All groups share one centre, and each spreads out both ways along 12 directions, with some noise.
(in the rows, 128 means zero)
Known rows, each followed by its group:
[124 149 103  95 118 107 110 158  73  99 129 136 153 143 103 148 136  94
 106 151 129 112 110]	D
[123 142 144 124 138 120 116 125  81  95 126 118 133 148 154 157 131 136
 138 134 140 136 142]	Y
[154 182 114 129 126 148 146 138 131 149 123 165 170 103 109 107 137 114
 126 136 131 101 119]	Y
[110 195 120 103 137 113  91 180  91 113 123 201 174  73 143 136 118 137
 128  69 147 150 174]	A
[117 105 129 150 157 186 144  90 151 103 178 138 118 114 119  91 151 163
 181 164 140 111 113]	A
[139 147 105 107 122  75 170 115  99 132 127 160 107 153  84 126 147 105
  99  74 122 149 103]	A
[103  81  99 119 132  88 120 145 121  98 136 122 128 112 149 153 103 118
 119 113 118 156 164]	Y
[ 86 137 130 117 121 144 161 127 129 139 123 178 131 115 123 146 154 162
 136 105  90 124 126]	A
[123  98 171  92 153  99 131  94 144 154 152 117 104 126 104  83 154 157
 143 109 152 168 136]	U
[134 102 123  94 130 162 130 130 124 138 179 133 147 120 118 108 125 142
 132 125 124  98 120]	A
[168 156 120 128 115 154 156 106 109 153 149 169 151 139 142 128 133 147
 127 113 100  84 106]	Y
[180 136  72  90 109  91 187 144  78 164 174 112 154 145  82  72 140  96
 110  92 135 127 116]	Y
[152 149 132 117 117 151 145 120 127 151 143 174 153 122 120 126 124 143
 122 101 105  89 107]	D
[198 163 154 174 147 112 141  95 123  92 106 155 169 143 123 139  92 108
 128 156 145  87  95]	A
[155 139  84 134 111  80 135 128 113 151 116 131 135 129 149 119 127 114
 119 130  98 129 132]	U
[ 84 128 144 111 108 202 212 125 112 148 136 121 110 164 100 164 174 149
 122  85 102 117 107]	A
[109  88 172 107 129  97  98  90  78  92 156 118  74 189 147 170 131 161
 124 104 131 148 116]	Y
[169 177 111 105  90 102  94 170  85 152 145 171 171 127  78 114 111 106
  98 132 139  95  86]	U
[127 123  77 101 107 121 176  91  91 160 155 136  94 168 150 137 176 136
 116  98  70 122 116]	Y
[144 122 117 136 128 166 154 143 129 120 158 140 156 113 129 121 104 133
 133  97 131 108 132]	U
[100 188 147 100 171 192 145 156 127 105 110 165 170  89 134 147 141 119
 132  77 156 135 170]	A
[158 145  81  82 168  76 100 102 147 148 127 133 120  98 145  73 157  81
 120 150 133 147 152]	U
[ 79  83 172 110  53  85 127 149 105 180 122 136 119 153 100 177 123 193
 110 121  80 133 100]	U
[139 123 141 152 160 135 145 106 146  66 110 145 145 133  95 155 110  91
 120 160 141 102  98]	D
[108 107  85  93 143 118 152  96 121 116 128 157 121 131 154 161 154 115
 114 135  68 110 130]	A
[157 108  97  99 130  84  92  96 132 154 146 138 110 128 164 138 121 112
 102 135  99 126 139]	D
[172 170 110 215 108 175 206 115 123 117 145 150 149 144  85  94 126 140
 161 136 138  84  71]	U
[136 168 152 111 126 169 163 124 106 150 123 141 152 144 137 145 148 140
 126  97 122 107 132]	U
[168 106 111 130 125  72 200  94 153 153 111  95 112 156  53  77 150  86
 114 152 117 126  77]	U
[111 101 118 119 116 126 147 124 132 135 157 156 106 124 101 121 131 147
 124  82 115 138 119]	D
[125 153 114 175 137  53 122 112 152 110  80 167 105 106 118 143 117 105
 120 123 132 173 131]	Y
[109 103 121 107 112 140  95 146 113 120 126 136 141 136 160 214  98 114
  89 144  98 102 136]	D
[136 120 140 134  89 117 143 152 128 155 131 142 153 130  78 127 109 139
 116 132 118 103  89]	U
[180 137  89  46 155 120 134 122 119 134 138 138 156 133 120 134 127  48
  64 109 114  91 123]	D
[137 144  89  88 138  93 104 120 102 136 141 141 120 119 150 117 148 110
 117 117 123 144 150]	A
[122  85  69 171  98  75 107  88 108  99 164 153  55 161 137 164 120 132
 116 139  88 136  92]	A
[ 77  78  80 113 123 120  30 126  83  48 199 174  87 132 139 171 118 141
 130 178 109 109  98]	Y
[108 168 130 129 125 126 141 131 144 136 111 170 106 127  50 129 154 101
 104 120 144 137  81]	D
[121 162 126 117 114  94  91 171 122 112 100 212 188  77 115 133  96 139
 123 120 103 102 121]	D
[134 122  93 102 131 135 147  92 156 166 130 161 125 114 157 126 154 131
 121 142  66  98 128]	Y
[107 161 140 149 153 140 123 116 121 102 103 126 113 132 154 167 146 119
 135 138 148 152 148]	D
[ 17  89 146  92 106 125 110 176 131 139  99 110 100 117 124 187 149 148
 114 117 111 181 160]	A
[123  91 133 122 113 150 163 100 128 144 138 138 128 148 167 177 121 155
 115 113  68 100 127]	D
[132 145  95 152 126  85  98 142 133 115 107 154 135 102 146 137 107 110
 123 140 121 138 143]	U
[180 144 127 109 155  69 137  82 107 127 102 104 147 154 154 125 144  93
 123 180 116 113 127]	D
[142 140 130 102 135 153 107 177 127 103 147 176 173  98  86 147  77  95
  90  78 159 106 123]	D
[122 126 119  94 117 114 163 141 129 167 106 107 130 138  99 124 152 107
 103 113 115 139 127]	U
[114 148 107 109 141 128 147  97 141 149 114 159  93 126 144 141 167 116
 111  98 100 144 139]	Y
[151 165  50 113 146  94 130 149 150 140 101 142 126  98 129 105 135  48
  89 104 122 145 151]	U
[127 137 124 112 162 149 170 109 124 118 124 108 138 132 147 122 156 116
 140 124 134 135 152]	Y
[110 126 115 121 107 104 130 115 134 154 117 148  85 143 103 145 148 124
 102 118 104 139 104]	A
[148 175 117  99 107  90 152 116 101 170 111 152 118 157 101 129 164 106
  95 107 110 126 100]	Y
[108 129  55 139 150  91  96 161 137 100 123 109 123  83 152  96 128  89
 142 146 150 178 178]	U
[125 127  64 112  77 108 118 140  88 164 175 183 114 129 134 140 129 150
 104  88  77 119 115]	Y
[135 110 108 103 121  73 131  99 104 131 107 108 124 163 142 160 149 104
 107 187  80 111 111]	D
[122 171 121 115 136 116 106 164  95 113 151 134 118 124  58  92 145 102
 125 102 209 167 118]	A

New rows, each followed by its group:
[148 180  67 107 135 127 147 117 110 128 130 187 116 137 124 156 149  71
  82  79 103 112 110]	Y
[129 157 100 144 171 131 172  78 124  94 151 167 100 123 111  89 170 126
 158  93 149 155 125]	A
[137 141 196  97 138 161  79 173 156 169 106  89 158 105 148 146  89 117
 103  99 182 147 180]	A
[ 84  97 103  78 114 103 148 143 128 153 120 110 103 135 105 142 153 106
  94 105 104 153 133]	U
[110 150 135 131  94 108 153 121 123 157 100 181 117 135 128 170 135 150
 106  92  82 125 111]	A
[148  84 125 105 111  99 144 126 140 154 142 148 131 128 129 147  86 130
  92  68  92 124 130]	U
[148 107 112 138 125 143  93 116 124 125 166 111  99 147 132 135 113 117
 118 144 142 119 112]	A
[138 180  83 156 119 125 134  89 118 146 150 182  52 144 133 123 164 129
 120  68 123 154 112]	A
[ 56  95 122  65 124 176 181 143 108 141 147 115 116 138 126 158 170 146
 117  74  98 143 153]	A
[191 103 135 168  80 130 132  78 143 186 159 127  80 184 126 139 105 147
 101 126 100  89  69]	A
[ 99 100 131  98 115 119 110 174 103  92 143 154 180 109  92 154  98 130
 122 148 124 102 115]	A
[147 126 132 102 159 135 120  81 104  97 169 150 129 143 138 131 142 130
 136 141 131 107 114]	U
[140 164  94 137 142  96  91  74  86  74 139 224  92 151 145 195 132 111
 102 129 101 106  92]	U
[185 166 100 148 110 122 152 119  99 145 167 149 138 141  81  67 138 126
 140 130 147 105  80]	U
[ 92 102  95  92 106  47  79 123 120 172 121 118  96 115 168 116 160 150
 134 168  84 167 156]	U
[117 132 129 123 133 172 163 153 189 142 100 178 166  85  97 159 104 103
  94 104 106  98 122]	Y
[ 95 119 123 130 129 117 152 115 122 111 126 158 116 125 124 148 138 145
 135 111 105 141 129]	A
[101 156 110 130 142 122 137 137 103 108 101 125 130 125 174 166 141 120
 129 109 122 160 175]	Y
[125 143 181  81 134 107 151 113 134 158  84 128 103 161  98 160 151 108
  82  76 130 147 115]	Y
[166 135 151 146  86  60  75 111 111 197 148 111 112 139 133  73 134 184
 156 168 140 146 117]	A
[112  85 134 149 132 123  99 100 156 103 141 177 110 111 149 163  99 155
 133 135  96 115 120]	Y
[157 142 146 154 153 156 217  72 146 131 116 131 120 155 126 124 149 127
 135  95 118 118 116]	U
[137 178 163 197  95 126  98 129 101 117 100 149 139 148 146 173 109 158
 141 171 135 106 104]	A
[146 111 162 122  87  86 135 129  97 156 139 137 129 158 126 147 102 163
 114  77 115 133 118]	Y
[157 175 111 162 159 174 143 126 127  80 129 158 158 113 132 132 114  99
 135 124 152 101 126]	U
[151 126 151 135 123 110 127 106 140 144 147 162 119 128 113 116 112 152
 127 100 129 129 109]	Y
[118  85 105 102 123 109 113 136 110 112 156 122 118 138 130 150 110 115
 107 118 117 130 128]	A
[ 71  89 125 102 102 109 166 133 113 144 127 123  84 152 116 168 152 145
 106  69  96 169 138]	A
[133 122 120 102 136 130 138 128 137 136 146 158 132 108 127 113 125 135
 120  82 119 130 140]	D
[156 113 152 123 123 108 171 109 134 129 117 145 161 137  87 119 117 130
 125 141 105  89  85]	D
[ 45  89 133  94 100  73  81 195 117  93 102 181 184  76  91 179  95 150
 123 175  94 124 123]	A
[103 176 180 132 134 133 103 114  99 133 124 135  98 141 139 125 165 173
 158 110 165 165 139]	Y
[137 135  70 122  98  85  78 185  79  91 124 168 160 124 154 198  66  86
  75 106 104 111 139]	U
[167 145 149 161 118 133 119 123 139 133 131 176 142 122 127 146  82 135
 112  93 135 105 110]	A
[147 142  99 104 126  85 106 127 143 156 101 152 144 109 139 130 124  95
  98 149  94 114 128]	U
[115 146 140 108 118 108 125 105 109 161 140 154  99 138 121 122 164 159
 132 108 122 148 124]	U
[105 125 180  79 153 115 100 100 135 150 151 148 104 117 110 111 157 160
 139 108 156 161 135]	U
[128 167 127 140  83 176 155  95 109 190 128 139  95 176 145 156 180 162
 125 140  78  90  89]	A
[150 136 103 101 158  70 132 124 112  93 125 143 133 119 106 102 129  85
 116 106 144 147 132]	D
[121 123 126 122 127 140 145 117 115 130 140 125 113 144 148 149 134 134
 122 101 118 134 137]	A
[141 174 162 115 118 118 100 159  85 149 143 128 174 108 122  85 132 162
 161 134 174 138 144]	A
[ 95 102  94  97 106  99  65 168 116 125 154 143 105 117  96 148 116 109
  94 125 134 144 120]	A
[114 113 152 129 135 160 233 120 138  90 114 158 149 145  61 142 130 129
 123  78 104  97  84]	D
[ 92  90 141  91 134 184 167 154 129  97 144 145 183 108 100 130 124 150
 144 133 101  81 115]	D
[135 130 117 102 111 108 141 132 140 154 124 198 144 106 127 137 109 137
  97  68  78 110 121]	D
[143 139 151 118 142  86 115 128 118 122 118 137 174 107 128 111 117 139
 148 157 140 128 138]	A
[144 109 155 107 124 150 111 117 108 123 147 145 163 134 179 168  97 155
 123 124  99  82 134]	Y
[141 113 124 119 145 150 171 118 148 122 152 145 131 124  90 115 122 111
 117  90 136 120 114]	Y
[128 151 100  78 130  97 150 129  82 107  92 158 168 144 148 188 139  87
  91 135  68  95 127]	A
[140 156  97 100 110  93  90 133  88 145 126 138 121 150 144 171 133  94
  88 139 116 124 125]	D
[158 123 121 106 186 174 147  98 148 103 152 119 124 122 149 123 126  89
 120  88 154 126 154]	A
[156 168  93 130  99 102 143  99 111 157 116 183 103 161 104 155 145 102
  84 115  83  97  72]	A
[133 148 155 112 149 149 111 120 145 125 123 157 153 105 120 133 125 125
 126 137 142 112 127]	U
[122 164 101  72 110 119 116 167  66 123 107 163 177 129 154 194 126 101
  89 118  88  93 138]	A
[119 129 158 128 126 119 137 117 135 133 123 158 117 133  98 139 125 142
 119 103 132 135 110]	U
[132 140 147 144 158 155 117  73 155  96 127 179 110 129 120 144 140 127
 134 166 115  89  82]	Y
